All groups share one centre, and each spreads out both ways along 11 directions, with some noise.
Some rows, each with its group after it:
[ 26   4  -2  -9  12 -19  37   5 -11   9  10 -50 -24   7   3  -8 -21   3
  -6] -> Y
[  5 -10  -6   5  -6   0  -6 -11   4  15 -21   7  -7  -6  -4  11   0  -2
  -9] -> G
[  6   5 -13   1   0   5  12 -16 -14 -12   3   8  14  -8   1  -4   5  10
  11] -> R
[ -5  11  -3 -16   6  15  -8  -4  -5  10   7  -1  23  19  -5  -5  14  21
 -19] -> K
[  6  -5   5  -1  -4  15   4   2   4   2  -8  -2   1  -5   2   5 -11   9
  -6] -> K
[ 38   7  -7 -11 -10   9  28   8 -14 -14  20  -7  13 -29  -5  13  -6  -2
  14] -> R
[ 13  15   6  -4  -7  14  -5  12 -12   9  -7 -19 -22 -16  20 -22 -14   5
  15] -> G
[ 17   6  -9  16   1  13  25  -7  -4  17  -3   0 -27 -22  10  -9 -11   0
   0] -> K
[11 17  5  0  7 11  8 13 -2 -6  7  6 -6 -5  9 -5  0  2  5] -> W
[ 11   5  -7  -2  -8  -4  10  -1 -14   8  -3   1   7 -10  10   2   3 -10
   2] -> R
[-28  -5   9  -1 -12  -3  -9   8  -2   4   5  -4  10  11  16   3  -2 -15
  -4] -> Y
[ 18  13   4  -4 -16   9 -11  14 -15  10 -15 -18 -21 -17  10  -3 -13   0
  -1] -> G
[ -2   2   5  -1 -14   3   1   8   3   7   3 -11  -3  -5   5  -3   1  -4
   1] -> W
[-10   9   5   6  -7  -4  -6  -2  -4   6 -18  -2  -4  10  15  -8   7   7
  -5] -> R
[-15   8  -3   4  33  -8   9   0  -4  22  28   0 -10  15   6 -14  -3 -29
 -15] -> W
[-20  -4   9  -4   0  20  15   1  13  18  25 -23  11   7   8 -28  -5  12
  -3] -> Y
[  4 -10   3   8 -12  14   6   5  10   5   1  16   6 -16  -5  11  -2 -14
 -10] -> W
[ -3  -1  26   8 -14  -6  -8  15  10 -14 -13   0 -12  -7  25  28 -13  -6
  14] -> K
[-8 11  6  6 -8  5  1  3  0  1  5  3 -1  3  9 -2 14  2  2] -> Y
[ 12   3  -3   3  -3  20   8 -12  -2  32   2 -11 -17 -18   4  -5  -9   5
  -3] -> K
[ -7   5  -2   1 -10  -6 -11  14 -10  -8  -4   3   2   8  -8   4   6  -8
 -15] -> W
[  1  -2 -12   5  -6  -8 -11 -17 -16   5 -13  -4 -11  -6 -10  14  -4  -2
  -4] -> W
[  5   9  -1   7 -23  -1  15   4   5  -2  17 -14  -3  -1 -12 -14  24  13
  -6] -> R
[ -3  -5   1   2  -3   5  -3  -9   1  14  -2  13   9  -6   0  30  -1 -12
  -9] -> K
[  2   3   7   2  -2   1  -3  10   4  -2  -9  -1  -7   8  -3  -3   3  11
 -12] -> W
[-26  -4  -9  -3 -27   2   6  -7 -11  -6  16   4  42   9   0  -3  19  -4
  -3] -> W
[ 16   2 -13   5   1   1  29  -5 -11   8  21 -16  -7  -9 -10  -1  -1  -8
  -7] -> G
[ -8  18 -12   8 -22   7 -23   5 -29  -3  12   1 -11  -9 -23   0  13 -18
 -11] -> R
[  5  10   4   7 -13  -8  18  21   6  -3   8  -2  -2   8  -1   5  19  -7
 -17] -> K
[-20 -11  29  -4 -27   3 -32  46  36  12  27  -2  -2  -6 -10  -4  25 -34
   3] -> G
[  0  -2   7 -14   9   2  -5  -1  15  -7  32 -12   1  -4 -11 -12  13   7
  31] -> G
[ -7 -13   6   2 -23   9   7  -3   9  -6  21 -20   2 -13 -14  14  -5   6
  10] -> K
[ -7   1  -2   0 -15   4 -21  -2  -4 -19 -12  10   6   5 -13  -5  10  15
  -2] -> R
[-14  10  -2  -4 -20   4 -12  -6 -21  13  -1 -23  -1   4   4   9  -1   9
  -8] -> R
[-31 -12  11  10   4  25   3  -2  25 -11  19  19  17   4  -4  -6   0  11
  -6] -> R
[-10  -2 -10  -6   4  -6   1  -6 -27  18  -9  -7  17   6  22 -13 -17 -18
  -1] -> G
[  3   1 -13   3   2  -6   2  -8  -9  -4 -12   6   4   8  -7   0   3   5
 -12] -> G
[ 11  18   9   3  17  10  35   4  11   5  24 -10 -12   4  14  -7   6  14
   4] -> W
[ -4  25  10   9   4  -5   0  -7  -5 -11  -1  10 -17   8  15  30  11   6
   3] -> K
[ -6   4   9   0   2   6 -16  -6  -4  -3  -7   5  -6  -2  -1  34  -8   1
  -3] -> G
[ -9  -8   6   4   3  25   3 -14   5  -1 -14  18  17  -2  15  22 -23  22
  -8] -> R
[ 18  15  -2   2  -1   0  15   4  -8  10 -11   8  -8  -2  10   2   9  -4
 -11] -> W
[-12  12  -2  13 -11   1   2   6  -5  12  21  -6 -19  -2  -5 -19  17 -10
  -5] -> R
[ -7   9 -18   5  13  11 -14   2 -26  -6  10  18  -1  -7  -9 -10 -14 -21
  -5] -> K
[-28   5   8  34 -12   1  11   4   7 -20  10   7 -25   3   0   2   6  -2
  -2] -> Y
[  9   8   2  -2  -9   4  -1  19   0 -16   4  -1   1   1 -11   0   3   5
  -9] -> G
[ -9   4  -5   7  30  11   1 -15  -5  13   0  12 -12   2  10  -3 -16  -4
  -5] -> W
[ 11  11   5  -3 -25  10  -1  24   7  20   8   5  12  -3   1 -11  31  -4
 -12] -> Y
[-24 -12  -1  -1   9  -1  -7 -11   2   7   1  12  21  11   9 -15   3  -7
   1] -> Y
[  8  19  -8  -2   6  -5 -18   1 -13  -9  -1   9 -11   8 -17   4  17   1
  -5] -> G
[-15   2  -7  13   6   5  15 -17 -16   2  11   1  -4   4   1  16 -17 -12
 -14] -> Y
[ -9   4   5  28 -25  19  -2   2   6 -18 -10  19 -17 -10  -6   7   5  13
  -6] -> Y
[-9 -3 10 -1  0 14 20  6 19  1 26  2 23  5  7 -5  3  3  1] -> W
[ 13  19  -2 -12   0  11   1  11 -14  -9  24  -8   1 -12   1  -4   2  -3
  15] -> G
[ 14  11  -5  -3  13  -6  -8  -2  -7 -16  -3   2 -17  -3 -10  -4   5   9
  12] -> Y
[ 10  28  -1   3 -12   5   0  16 -18  -5 -14  14   4   5  15  -6  11   5
 -12] -> W
[ 30   7  10  -2 -22  -4  11  15   3  -9 -11 -29 -27 -17  -4   2  -4  19
  11] -> Y
[ -1   2  -2   6  -4  10  -7  -2   0   0 -12   3  -7  -6   2 -11  -1  11
   4] -> Y
[-12  16  -3   7  -1  -3   5  -3 -10  14   9  14  11   8  13   8  18 -18
 -13] -> Y
[ -4  16   9  -2  -4  -6   0  -2 -13  11 -16 -19 -11  13  24   1   2  12
  -4] -> R
[  3  -4  10  -4 -19 -15   2   8  10  19  -8  -7   7   6   8  18  16  -9
  -6] -> K
[  6  29  -3  -2  16   0 -12  11 -27   9  -5   3 -21   8   7   1  -7 -11
 -18] -> K
[ -3  -4  -5  -4  26  -6 -24  -9  10   0  10   5 -14  -1 -19 -19  11  -3
  19] -> G
[ 11   9  14  11   1  12  21  17   4   6  -8   1 -16  -9  23 -11 -14   0
  -4] -> K
[-14  -4   6  -6  -7  -3 -36  12  -2   6 -19  -4  -6  10  -4  -5   1  -8
 -12] -> R

New rows. What belongs after each?
[ -8   5   4   1   6   0   5  -6  -3  10 -11  -2   5  13  26 -16   6  11
   2] -> Y
[ -4 -10   0   0 -13  -2   3   2   5   9 -16  -1  13   2   6 -10  -2   1
  -6] -> G
[ -2  -7  13  -1 -14   5 -26   3  -3  10 -32  -1 -10  -4  12  14 -15   0
  -8] -> G
[ -5   1   4   5  -7  15   8 -12   7   4   6 -25 -17  -4   0  -5  -2  26
   6] -> W
[-14 -17   0   2   6  -7  23 -11  12   0  26 -14   7  12 -11  17  -7  -4
 -12] -> G
[-22  -7   5   0  16  13  12  -3   2   0  17 -30  -8  16  -1 -24 -26  18
  -7] -> Y
[ -2  22  -2   3  -2  10   3 -13 -16  -7   1  11  10  -2  17   8   7  13
   8] -> G
[ 30  14 -14  -8  -7  -6  21  -1 -21  19   1 -28 -13 -12   2 -19   3   3
   2] -> G
[-15  -2 -12   3  -6 -15  -3 -10 -17  10   6   3  10  13  -6  10  10 -22
 -19] -> W
[ 10   7   5   6 -11  12  -4   8   2  -3  -7   7  -7  -9   0   4   7   6
  -1] -> G
[-11  -5  18   3   7  22  -5  13  21   5   6  -3 -10   1   3 -18 -14   8
  -6] -> W
[ -9   7  -4   9   2  10   9  -4  -8   1   5  10   3   0  16 -15   0  -1
   3] -> G
[ 14 -13 -12  -5  14 -12  -7 -15   1  -7  -9  -2 -10   8 -30  22  -7   7
 -14] -> G
[-5 -1 -4 11 -7 -5  6 -1  1  0 -1  6  1 -2 -1 -5  4 -9 -2] -> Y
[ -7 -24  10 -16   7  -2 -11   1  20  19  34 -34  -9 -13 -10   4 -13 -18
  23] -> G
[-28 -18  16   5  -7   5   1   3  20  -7  17  11  21   6  -1  27  -5 -12
  -9] -> G
[ -6   8  -8   9 -12 -10 -16   9 -17  -5 -17  14  -3  12 -12   8  10 -16
 -30] -> W
[  3   3  -3   0 -15  14  12  -3  -3  -2   6  -4  13 -12  -1   6  -3   7
   1] -> R
[ -8  -2  -3  -1  12  16   8  -5   6  -7   6  -2  12  12  -8 -13 -11  23
 -13] -> Y
[-16  25  -1   8   9   9 -14  -1 -17 -17  -8  26   4  13  17 -16  10   6
   2] -> G
[ 16   7   2   4 -12  13  25  12   5  21  11   5   4 -18  19  -5   6 -13
   2] -> W
[  9   6   1 -14   3  -4  27  -2 -14  -6  11 -39   8  10  11  -4 -17  24
   2] -> G
[  9  16 -11  10   9  20   7  -5  -8 -36  -6  30   9   0  -2  -9   2  28
   0] -> G
[ -7  10  -2   5  -7   6  12  -8 -13  12   3  -7   0  -2  13   5   2   1
  -6] -> R
[-24  16   9  14  -6   7 -25  13   1  -9  -2   5 -21  13  -6 -17  16   8
  -7] -> R
[-20  -3   8  10  -3  -2 -10   8  23  -3   6  13  -2  15 -12   1  20  -4
  -8] -> G
[  0   5   2   1   5  12   4 -15   6   1  -9  16  12   4   6  29   8  15
  -7] -> K
[  9   6  -6  -1  -1   9 -11  -7 -10  -3 -18  13   2 -11   5  -5  -2  11
   9] -> G
[ -1  12   6   7  -3   8  11  13  -5 -20   4   1  -4   8  -3   7  -9   8
 -18] -> G
[ 27  -3  -9  -6  -3 -13  14  -7 -10   2 -27  -7   0  -5   6   7 -11   5
  -2] -> Y
[ -4   0  -3   1  10   4  22 -29   3   9  -8   1  11  14  12   2   1  29
  -7] -> W
[ -5   6  15   7   2  -1  10   1   6  -2   3   0  -9   2  18  14 -10   1
   6] -> K
[-22 -11   4  -4  11   4 -11  -2   5 -15   6  12  21  12  -1  -1  -9  -1
   3] -> G
[ 0 -2 -1  6 -8  7  6  0  2 -1 -8  8  9 -2  3  4 -3  5 -5] -> G
[ -4 -23   5  -3  -6   2 -10   6  32  -5  25  10  13 -11 -29   6  19  -7
   8] -> G
[ -3   1  -7  13   7   6  20  -4  -1   6  20   1  -9  -2  -7   1  -3 -12
 -10] -> G
[ -9   0 -12   9   0   7  12  -7  -2   6  -5  19  16  -1  16 -42  10   2
   8] -> G
[ 17  38  -2 -12  -8  -3   1  19 -37   5   1 -30 -16   5  17 -12   3  -1
  -6] -> G
[ -5  10   1   2 -14   0   8   3 -10   3  -5  -4   7  10   9   8   6   3
 -15] -> G
[  6  -2 -13  -2   7  21  17 -21 -11  -8   8  13  19 -15  -5  29 -20   7
  -2] -> R
[ -9  11 -11  19  -1   0 -17  -8   0   0 -18  47   6   4   4  -9  34  -7
  -2] -> Y
[  6  20   8   0  -5  -5  10  -1  -2  15  18 -29 -29   5  -3  20  18   3
  -5] -> G
[ -4 -14  -1  18 -18   8   1   1   6 -19 -24   8  -5  -8 -11  -2 -14  13
 -10] -> Y
[  8  -3  -5   0  -2   9  37  -6  -4  -7   2 -14  12  -9   8 -10 -22  19
  -1] -> G
[-28  20   9   1 -15 -16 -27   6 -23  -5 -28   6   9  27  28   0  14  -3
  -7] -> R
[ 17   7  -9   6  -1  16  19  -4  -1   6   9  -1  -6 -11  -9  -2   2  11
 -10] -> Y
[-17 -10   3   3  31  20  -6 -11   9   2   2   9  -3   2   3  -9 -28   7
   2] -> W
[ 14  -9  13  16 -39  14  16  11  20  13 -29  -2  -6 -17   7  -3   4  17
 -11] -> G
[ -6   5  -5  -8   4   0  -2   8 -16  -2   7  -5  11   4   4  -7  -8 -13
  -3] -> G
[16  8  5 -9  3 -5 21 11 -6  4  2 -5  8 -3 25  4 -8 -8  8] -> R
[-11  17  -1   9  -4   6 -13   5  -5  11   2  10  -9   2   7  -8  16 -10
  -5] -> Y
[ 22  -4  -3  -7 -23   8  18 -25  -6  10 -33  -9  19 -12  17  19  -4  35
   5] -> G
[ -5 -21   7   9 -20   3 -23 -16  30  16 -13  28   4  -9 -12  34  22  -1
  -1] -> G
[ 10  19   7   4 -14  -4   2  12 -15   3  -2 -13 -21  -2   7  18   2  -8
  -5] -> Y
[-20  -6  -2   6 -27   1  -4   9  -2   7   0   8  22   9  -6   3  12 -11
 -25] -> W
[ -1  13   3  -2  11  16   6   6  -1 -19  11  11  12   3   7 -12   2  12
   7] -> W
[ -2   3  -6  18   1  -6   1  -7  -2   3  -4   6 -18  -7   3 -10   5  -9
   7] -> Y
[ -7   9  -1   4 -10  13  -2  -8  -9  -3   3 -13 -12  -5   1 -11  -2  16
   8] -> W
[  5  -6   6   4   5   2   0   9  12  -3   5  -2 -15  -4 -12   9  -6  -3
  -6] -> W
[ -1   1   6  -7   2  31 -15   5  -4   9  -8   0   3 -14  10   0 -29   5
  -3] -> K
[  6   4   4   6  -2  -5   1   6   3  14 -12  -4 -16   9  -2  -3   3   0
 -21] -> W
[-21   4   4  -1   3  15  -2  11   3  -3  17   1  18  19 -12 -13   0   2
 -31] -> Y
[-21 -16  -3  10   2   6 -21  -6   9 -12  -1  -6 -16   4 -31  -4 -12   9
  -9] -> W
[  6   1   9 -11   1 -17   6  17   0  19 -15  -5  10   5  34  -8  -2 -19
   3] -> R
[ -8 -11   9 -13  -3   0   0  -6   5  -3  21 -39  -5   1 -13  14 -14  11
   7] -> K
[  3 -13  -3  15  -1   6  23   3  19 -23  -5  16   5   7 -24  -6   0  19
 -25] -> G
[  5   2   2  -8 -12  -3 -21  22 -11  14 -11 -10 -11  -5   0  -4  -9 -22
 -12] -> G
[ -1  -1 -12 -16   2  21 -23  -2 -10  33  -3   0  12  -9   1 -22  -6 -11
  -5] -> Y
[ 18   6 -18 -18  -1  -4 -32 -13 -34   9 -39   6   8 -10   5  20 -16  -6
  -2] -> G
[ -3  18   2   0 -16 -19 -15   1 -13   6 -32 -19 -15  22  12 -16  22  22
  -7] -> R
[ -4  17  -5   2   2   7 -24  -6 -21  -8 -10  -6 -19   3 -12   4  -4  12
  -9] -> R
[ -9   6  -9  -4  18  -6   4 -11 -12  10  -3   2  10  19   9 -15  -3  -1
 -16] -> Y
[-20   4   5   4 -24  16  -6   5  -7  15  17 -12   0  -1  -5   7   5 -10
 -12] -> R
[  0   4  12   0 -16  12 -13  10  14  -9   3  12   6 -10  -7  16  12   2
   1] -> G
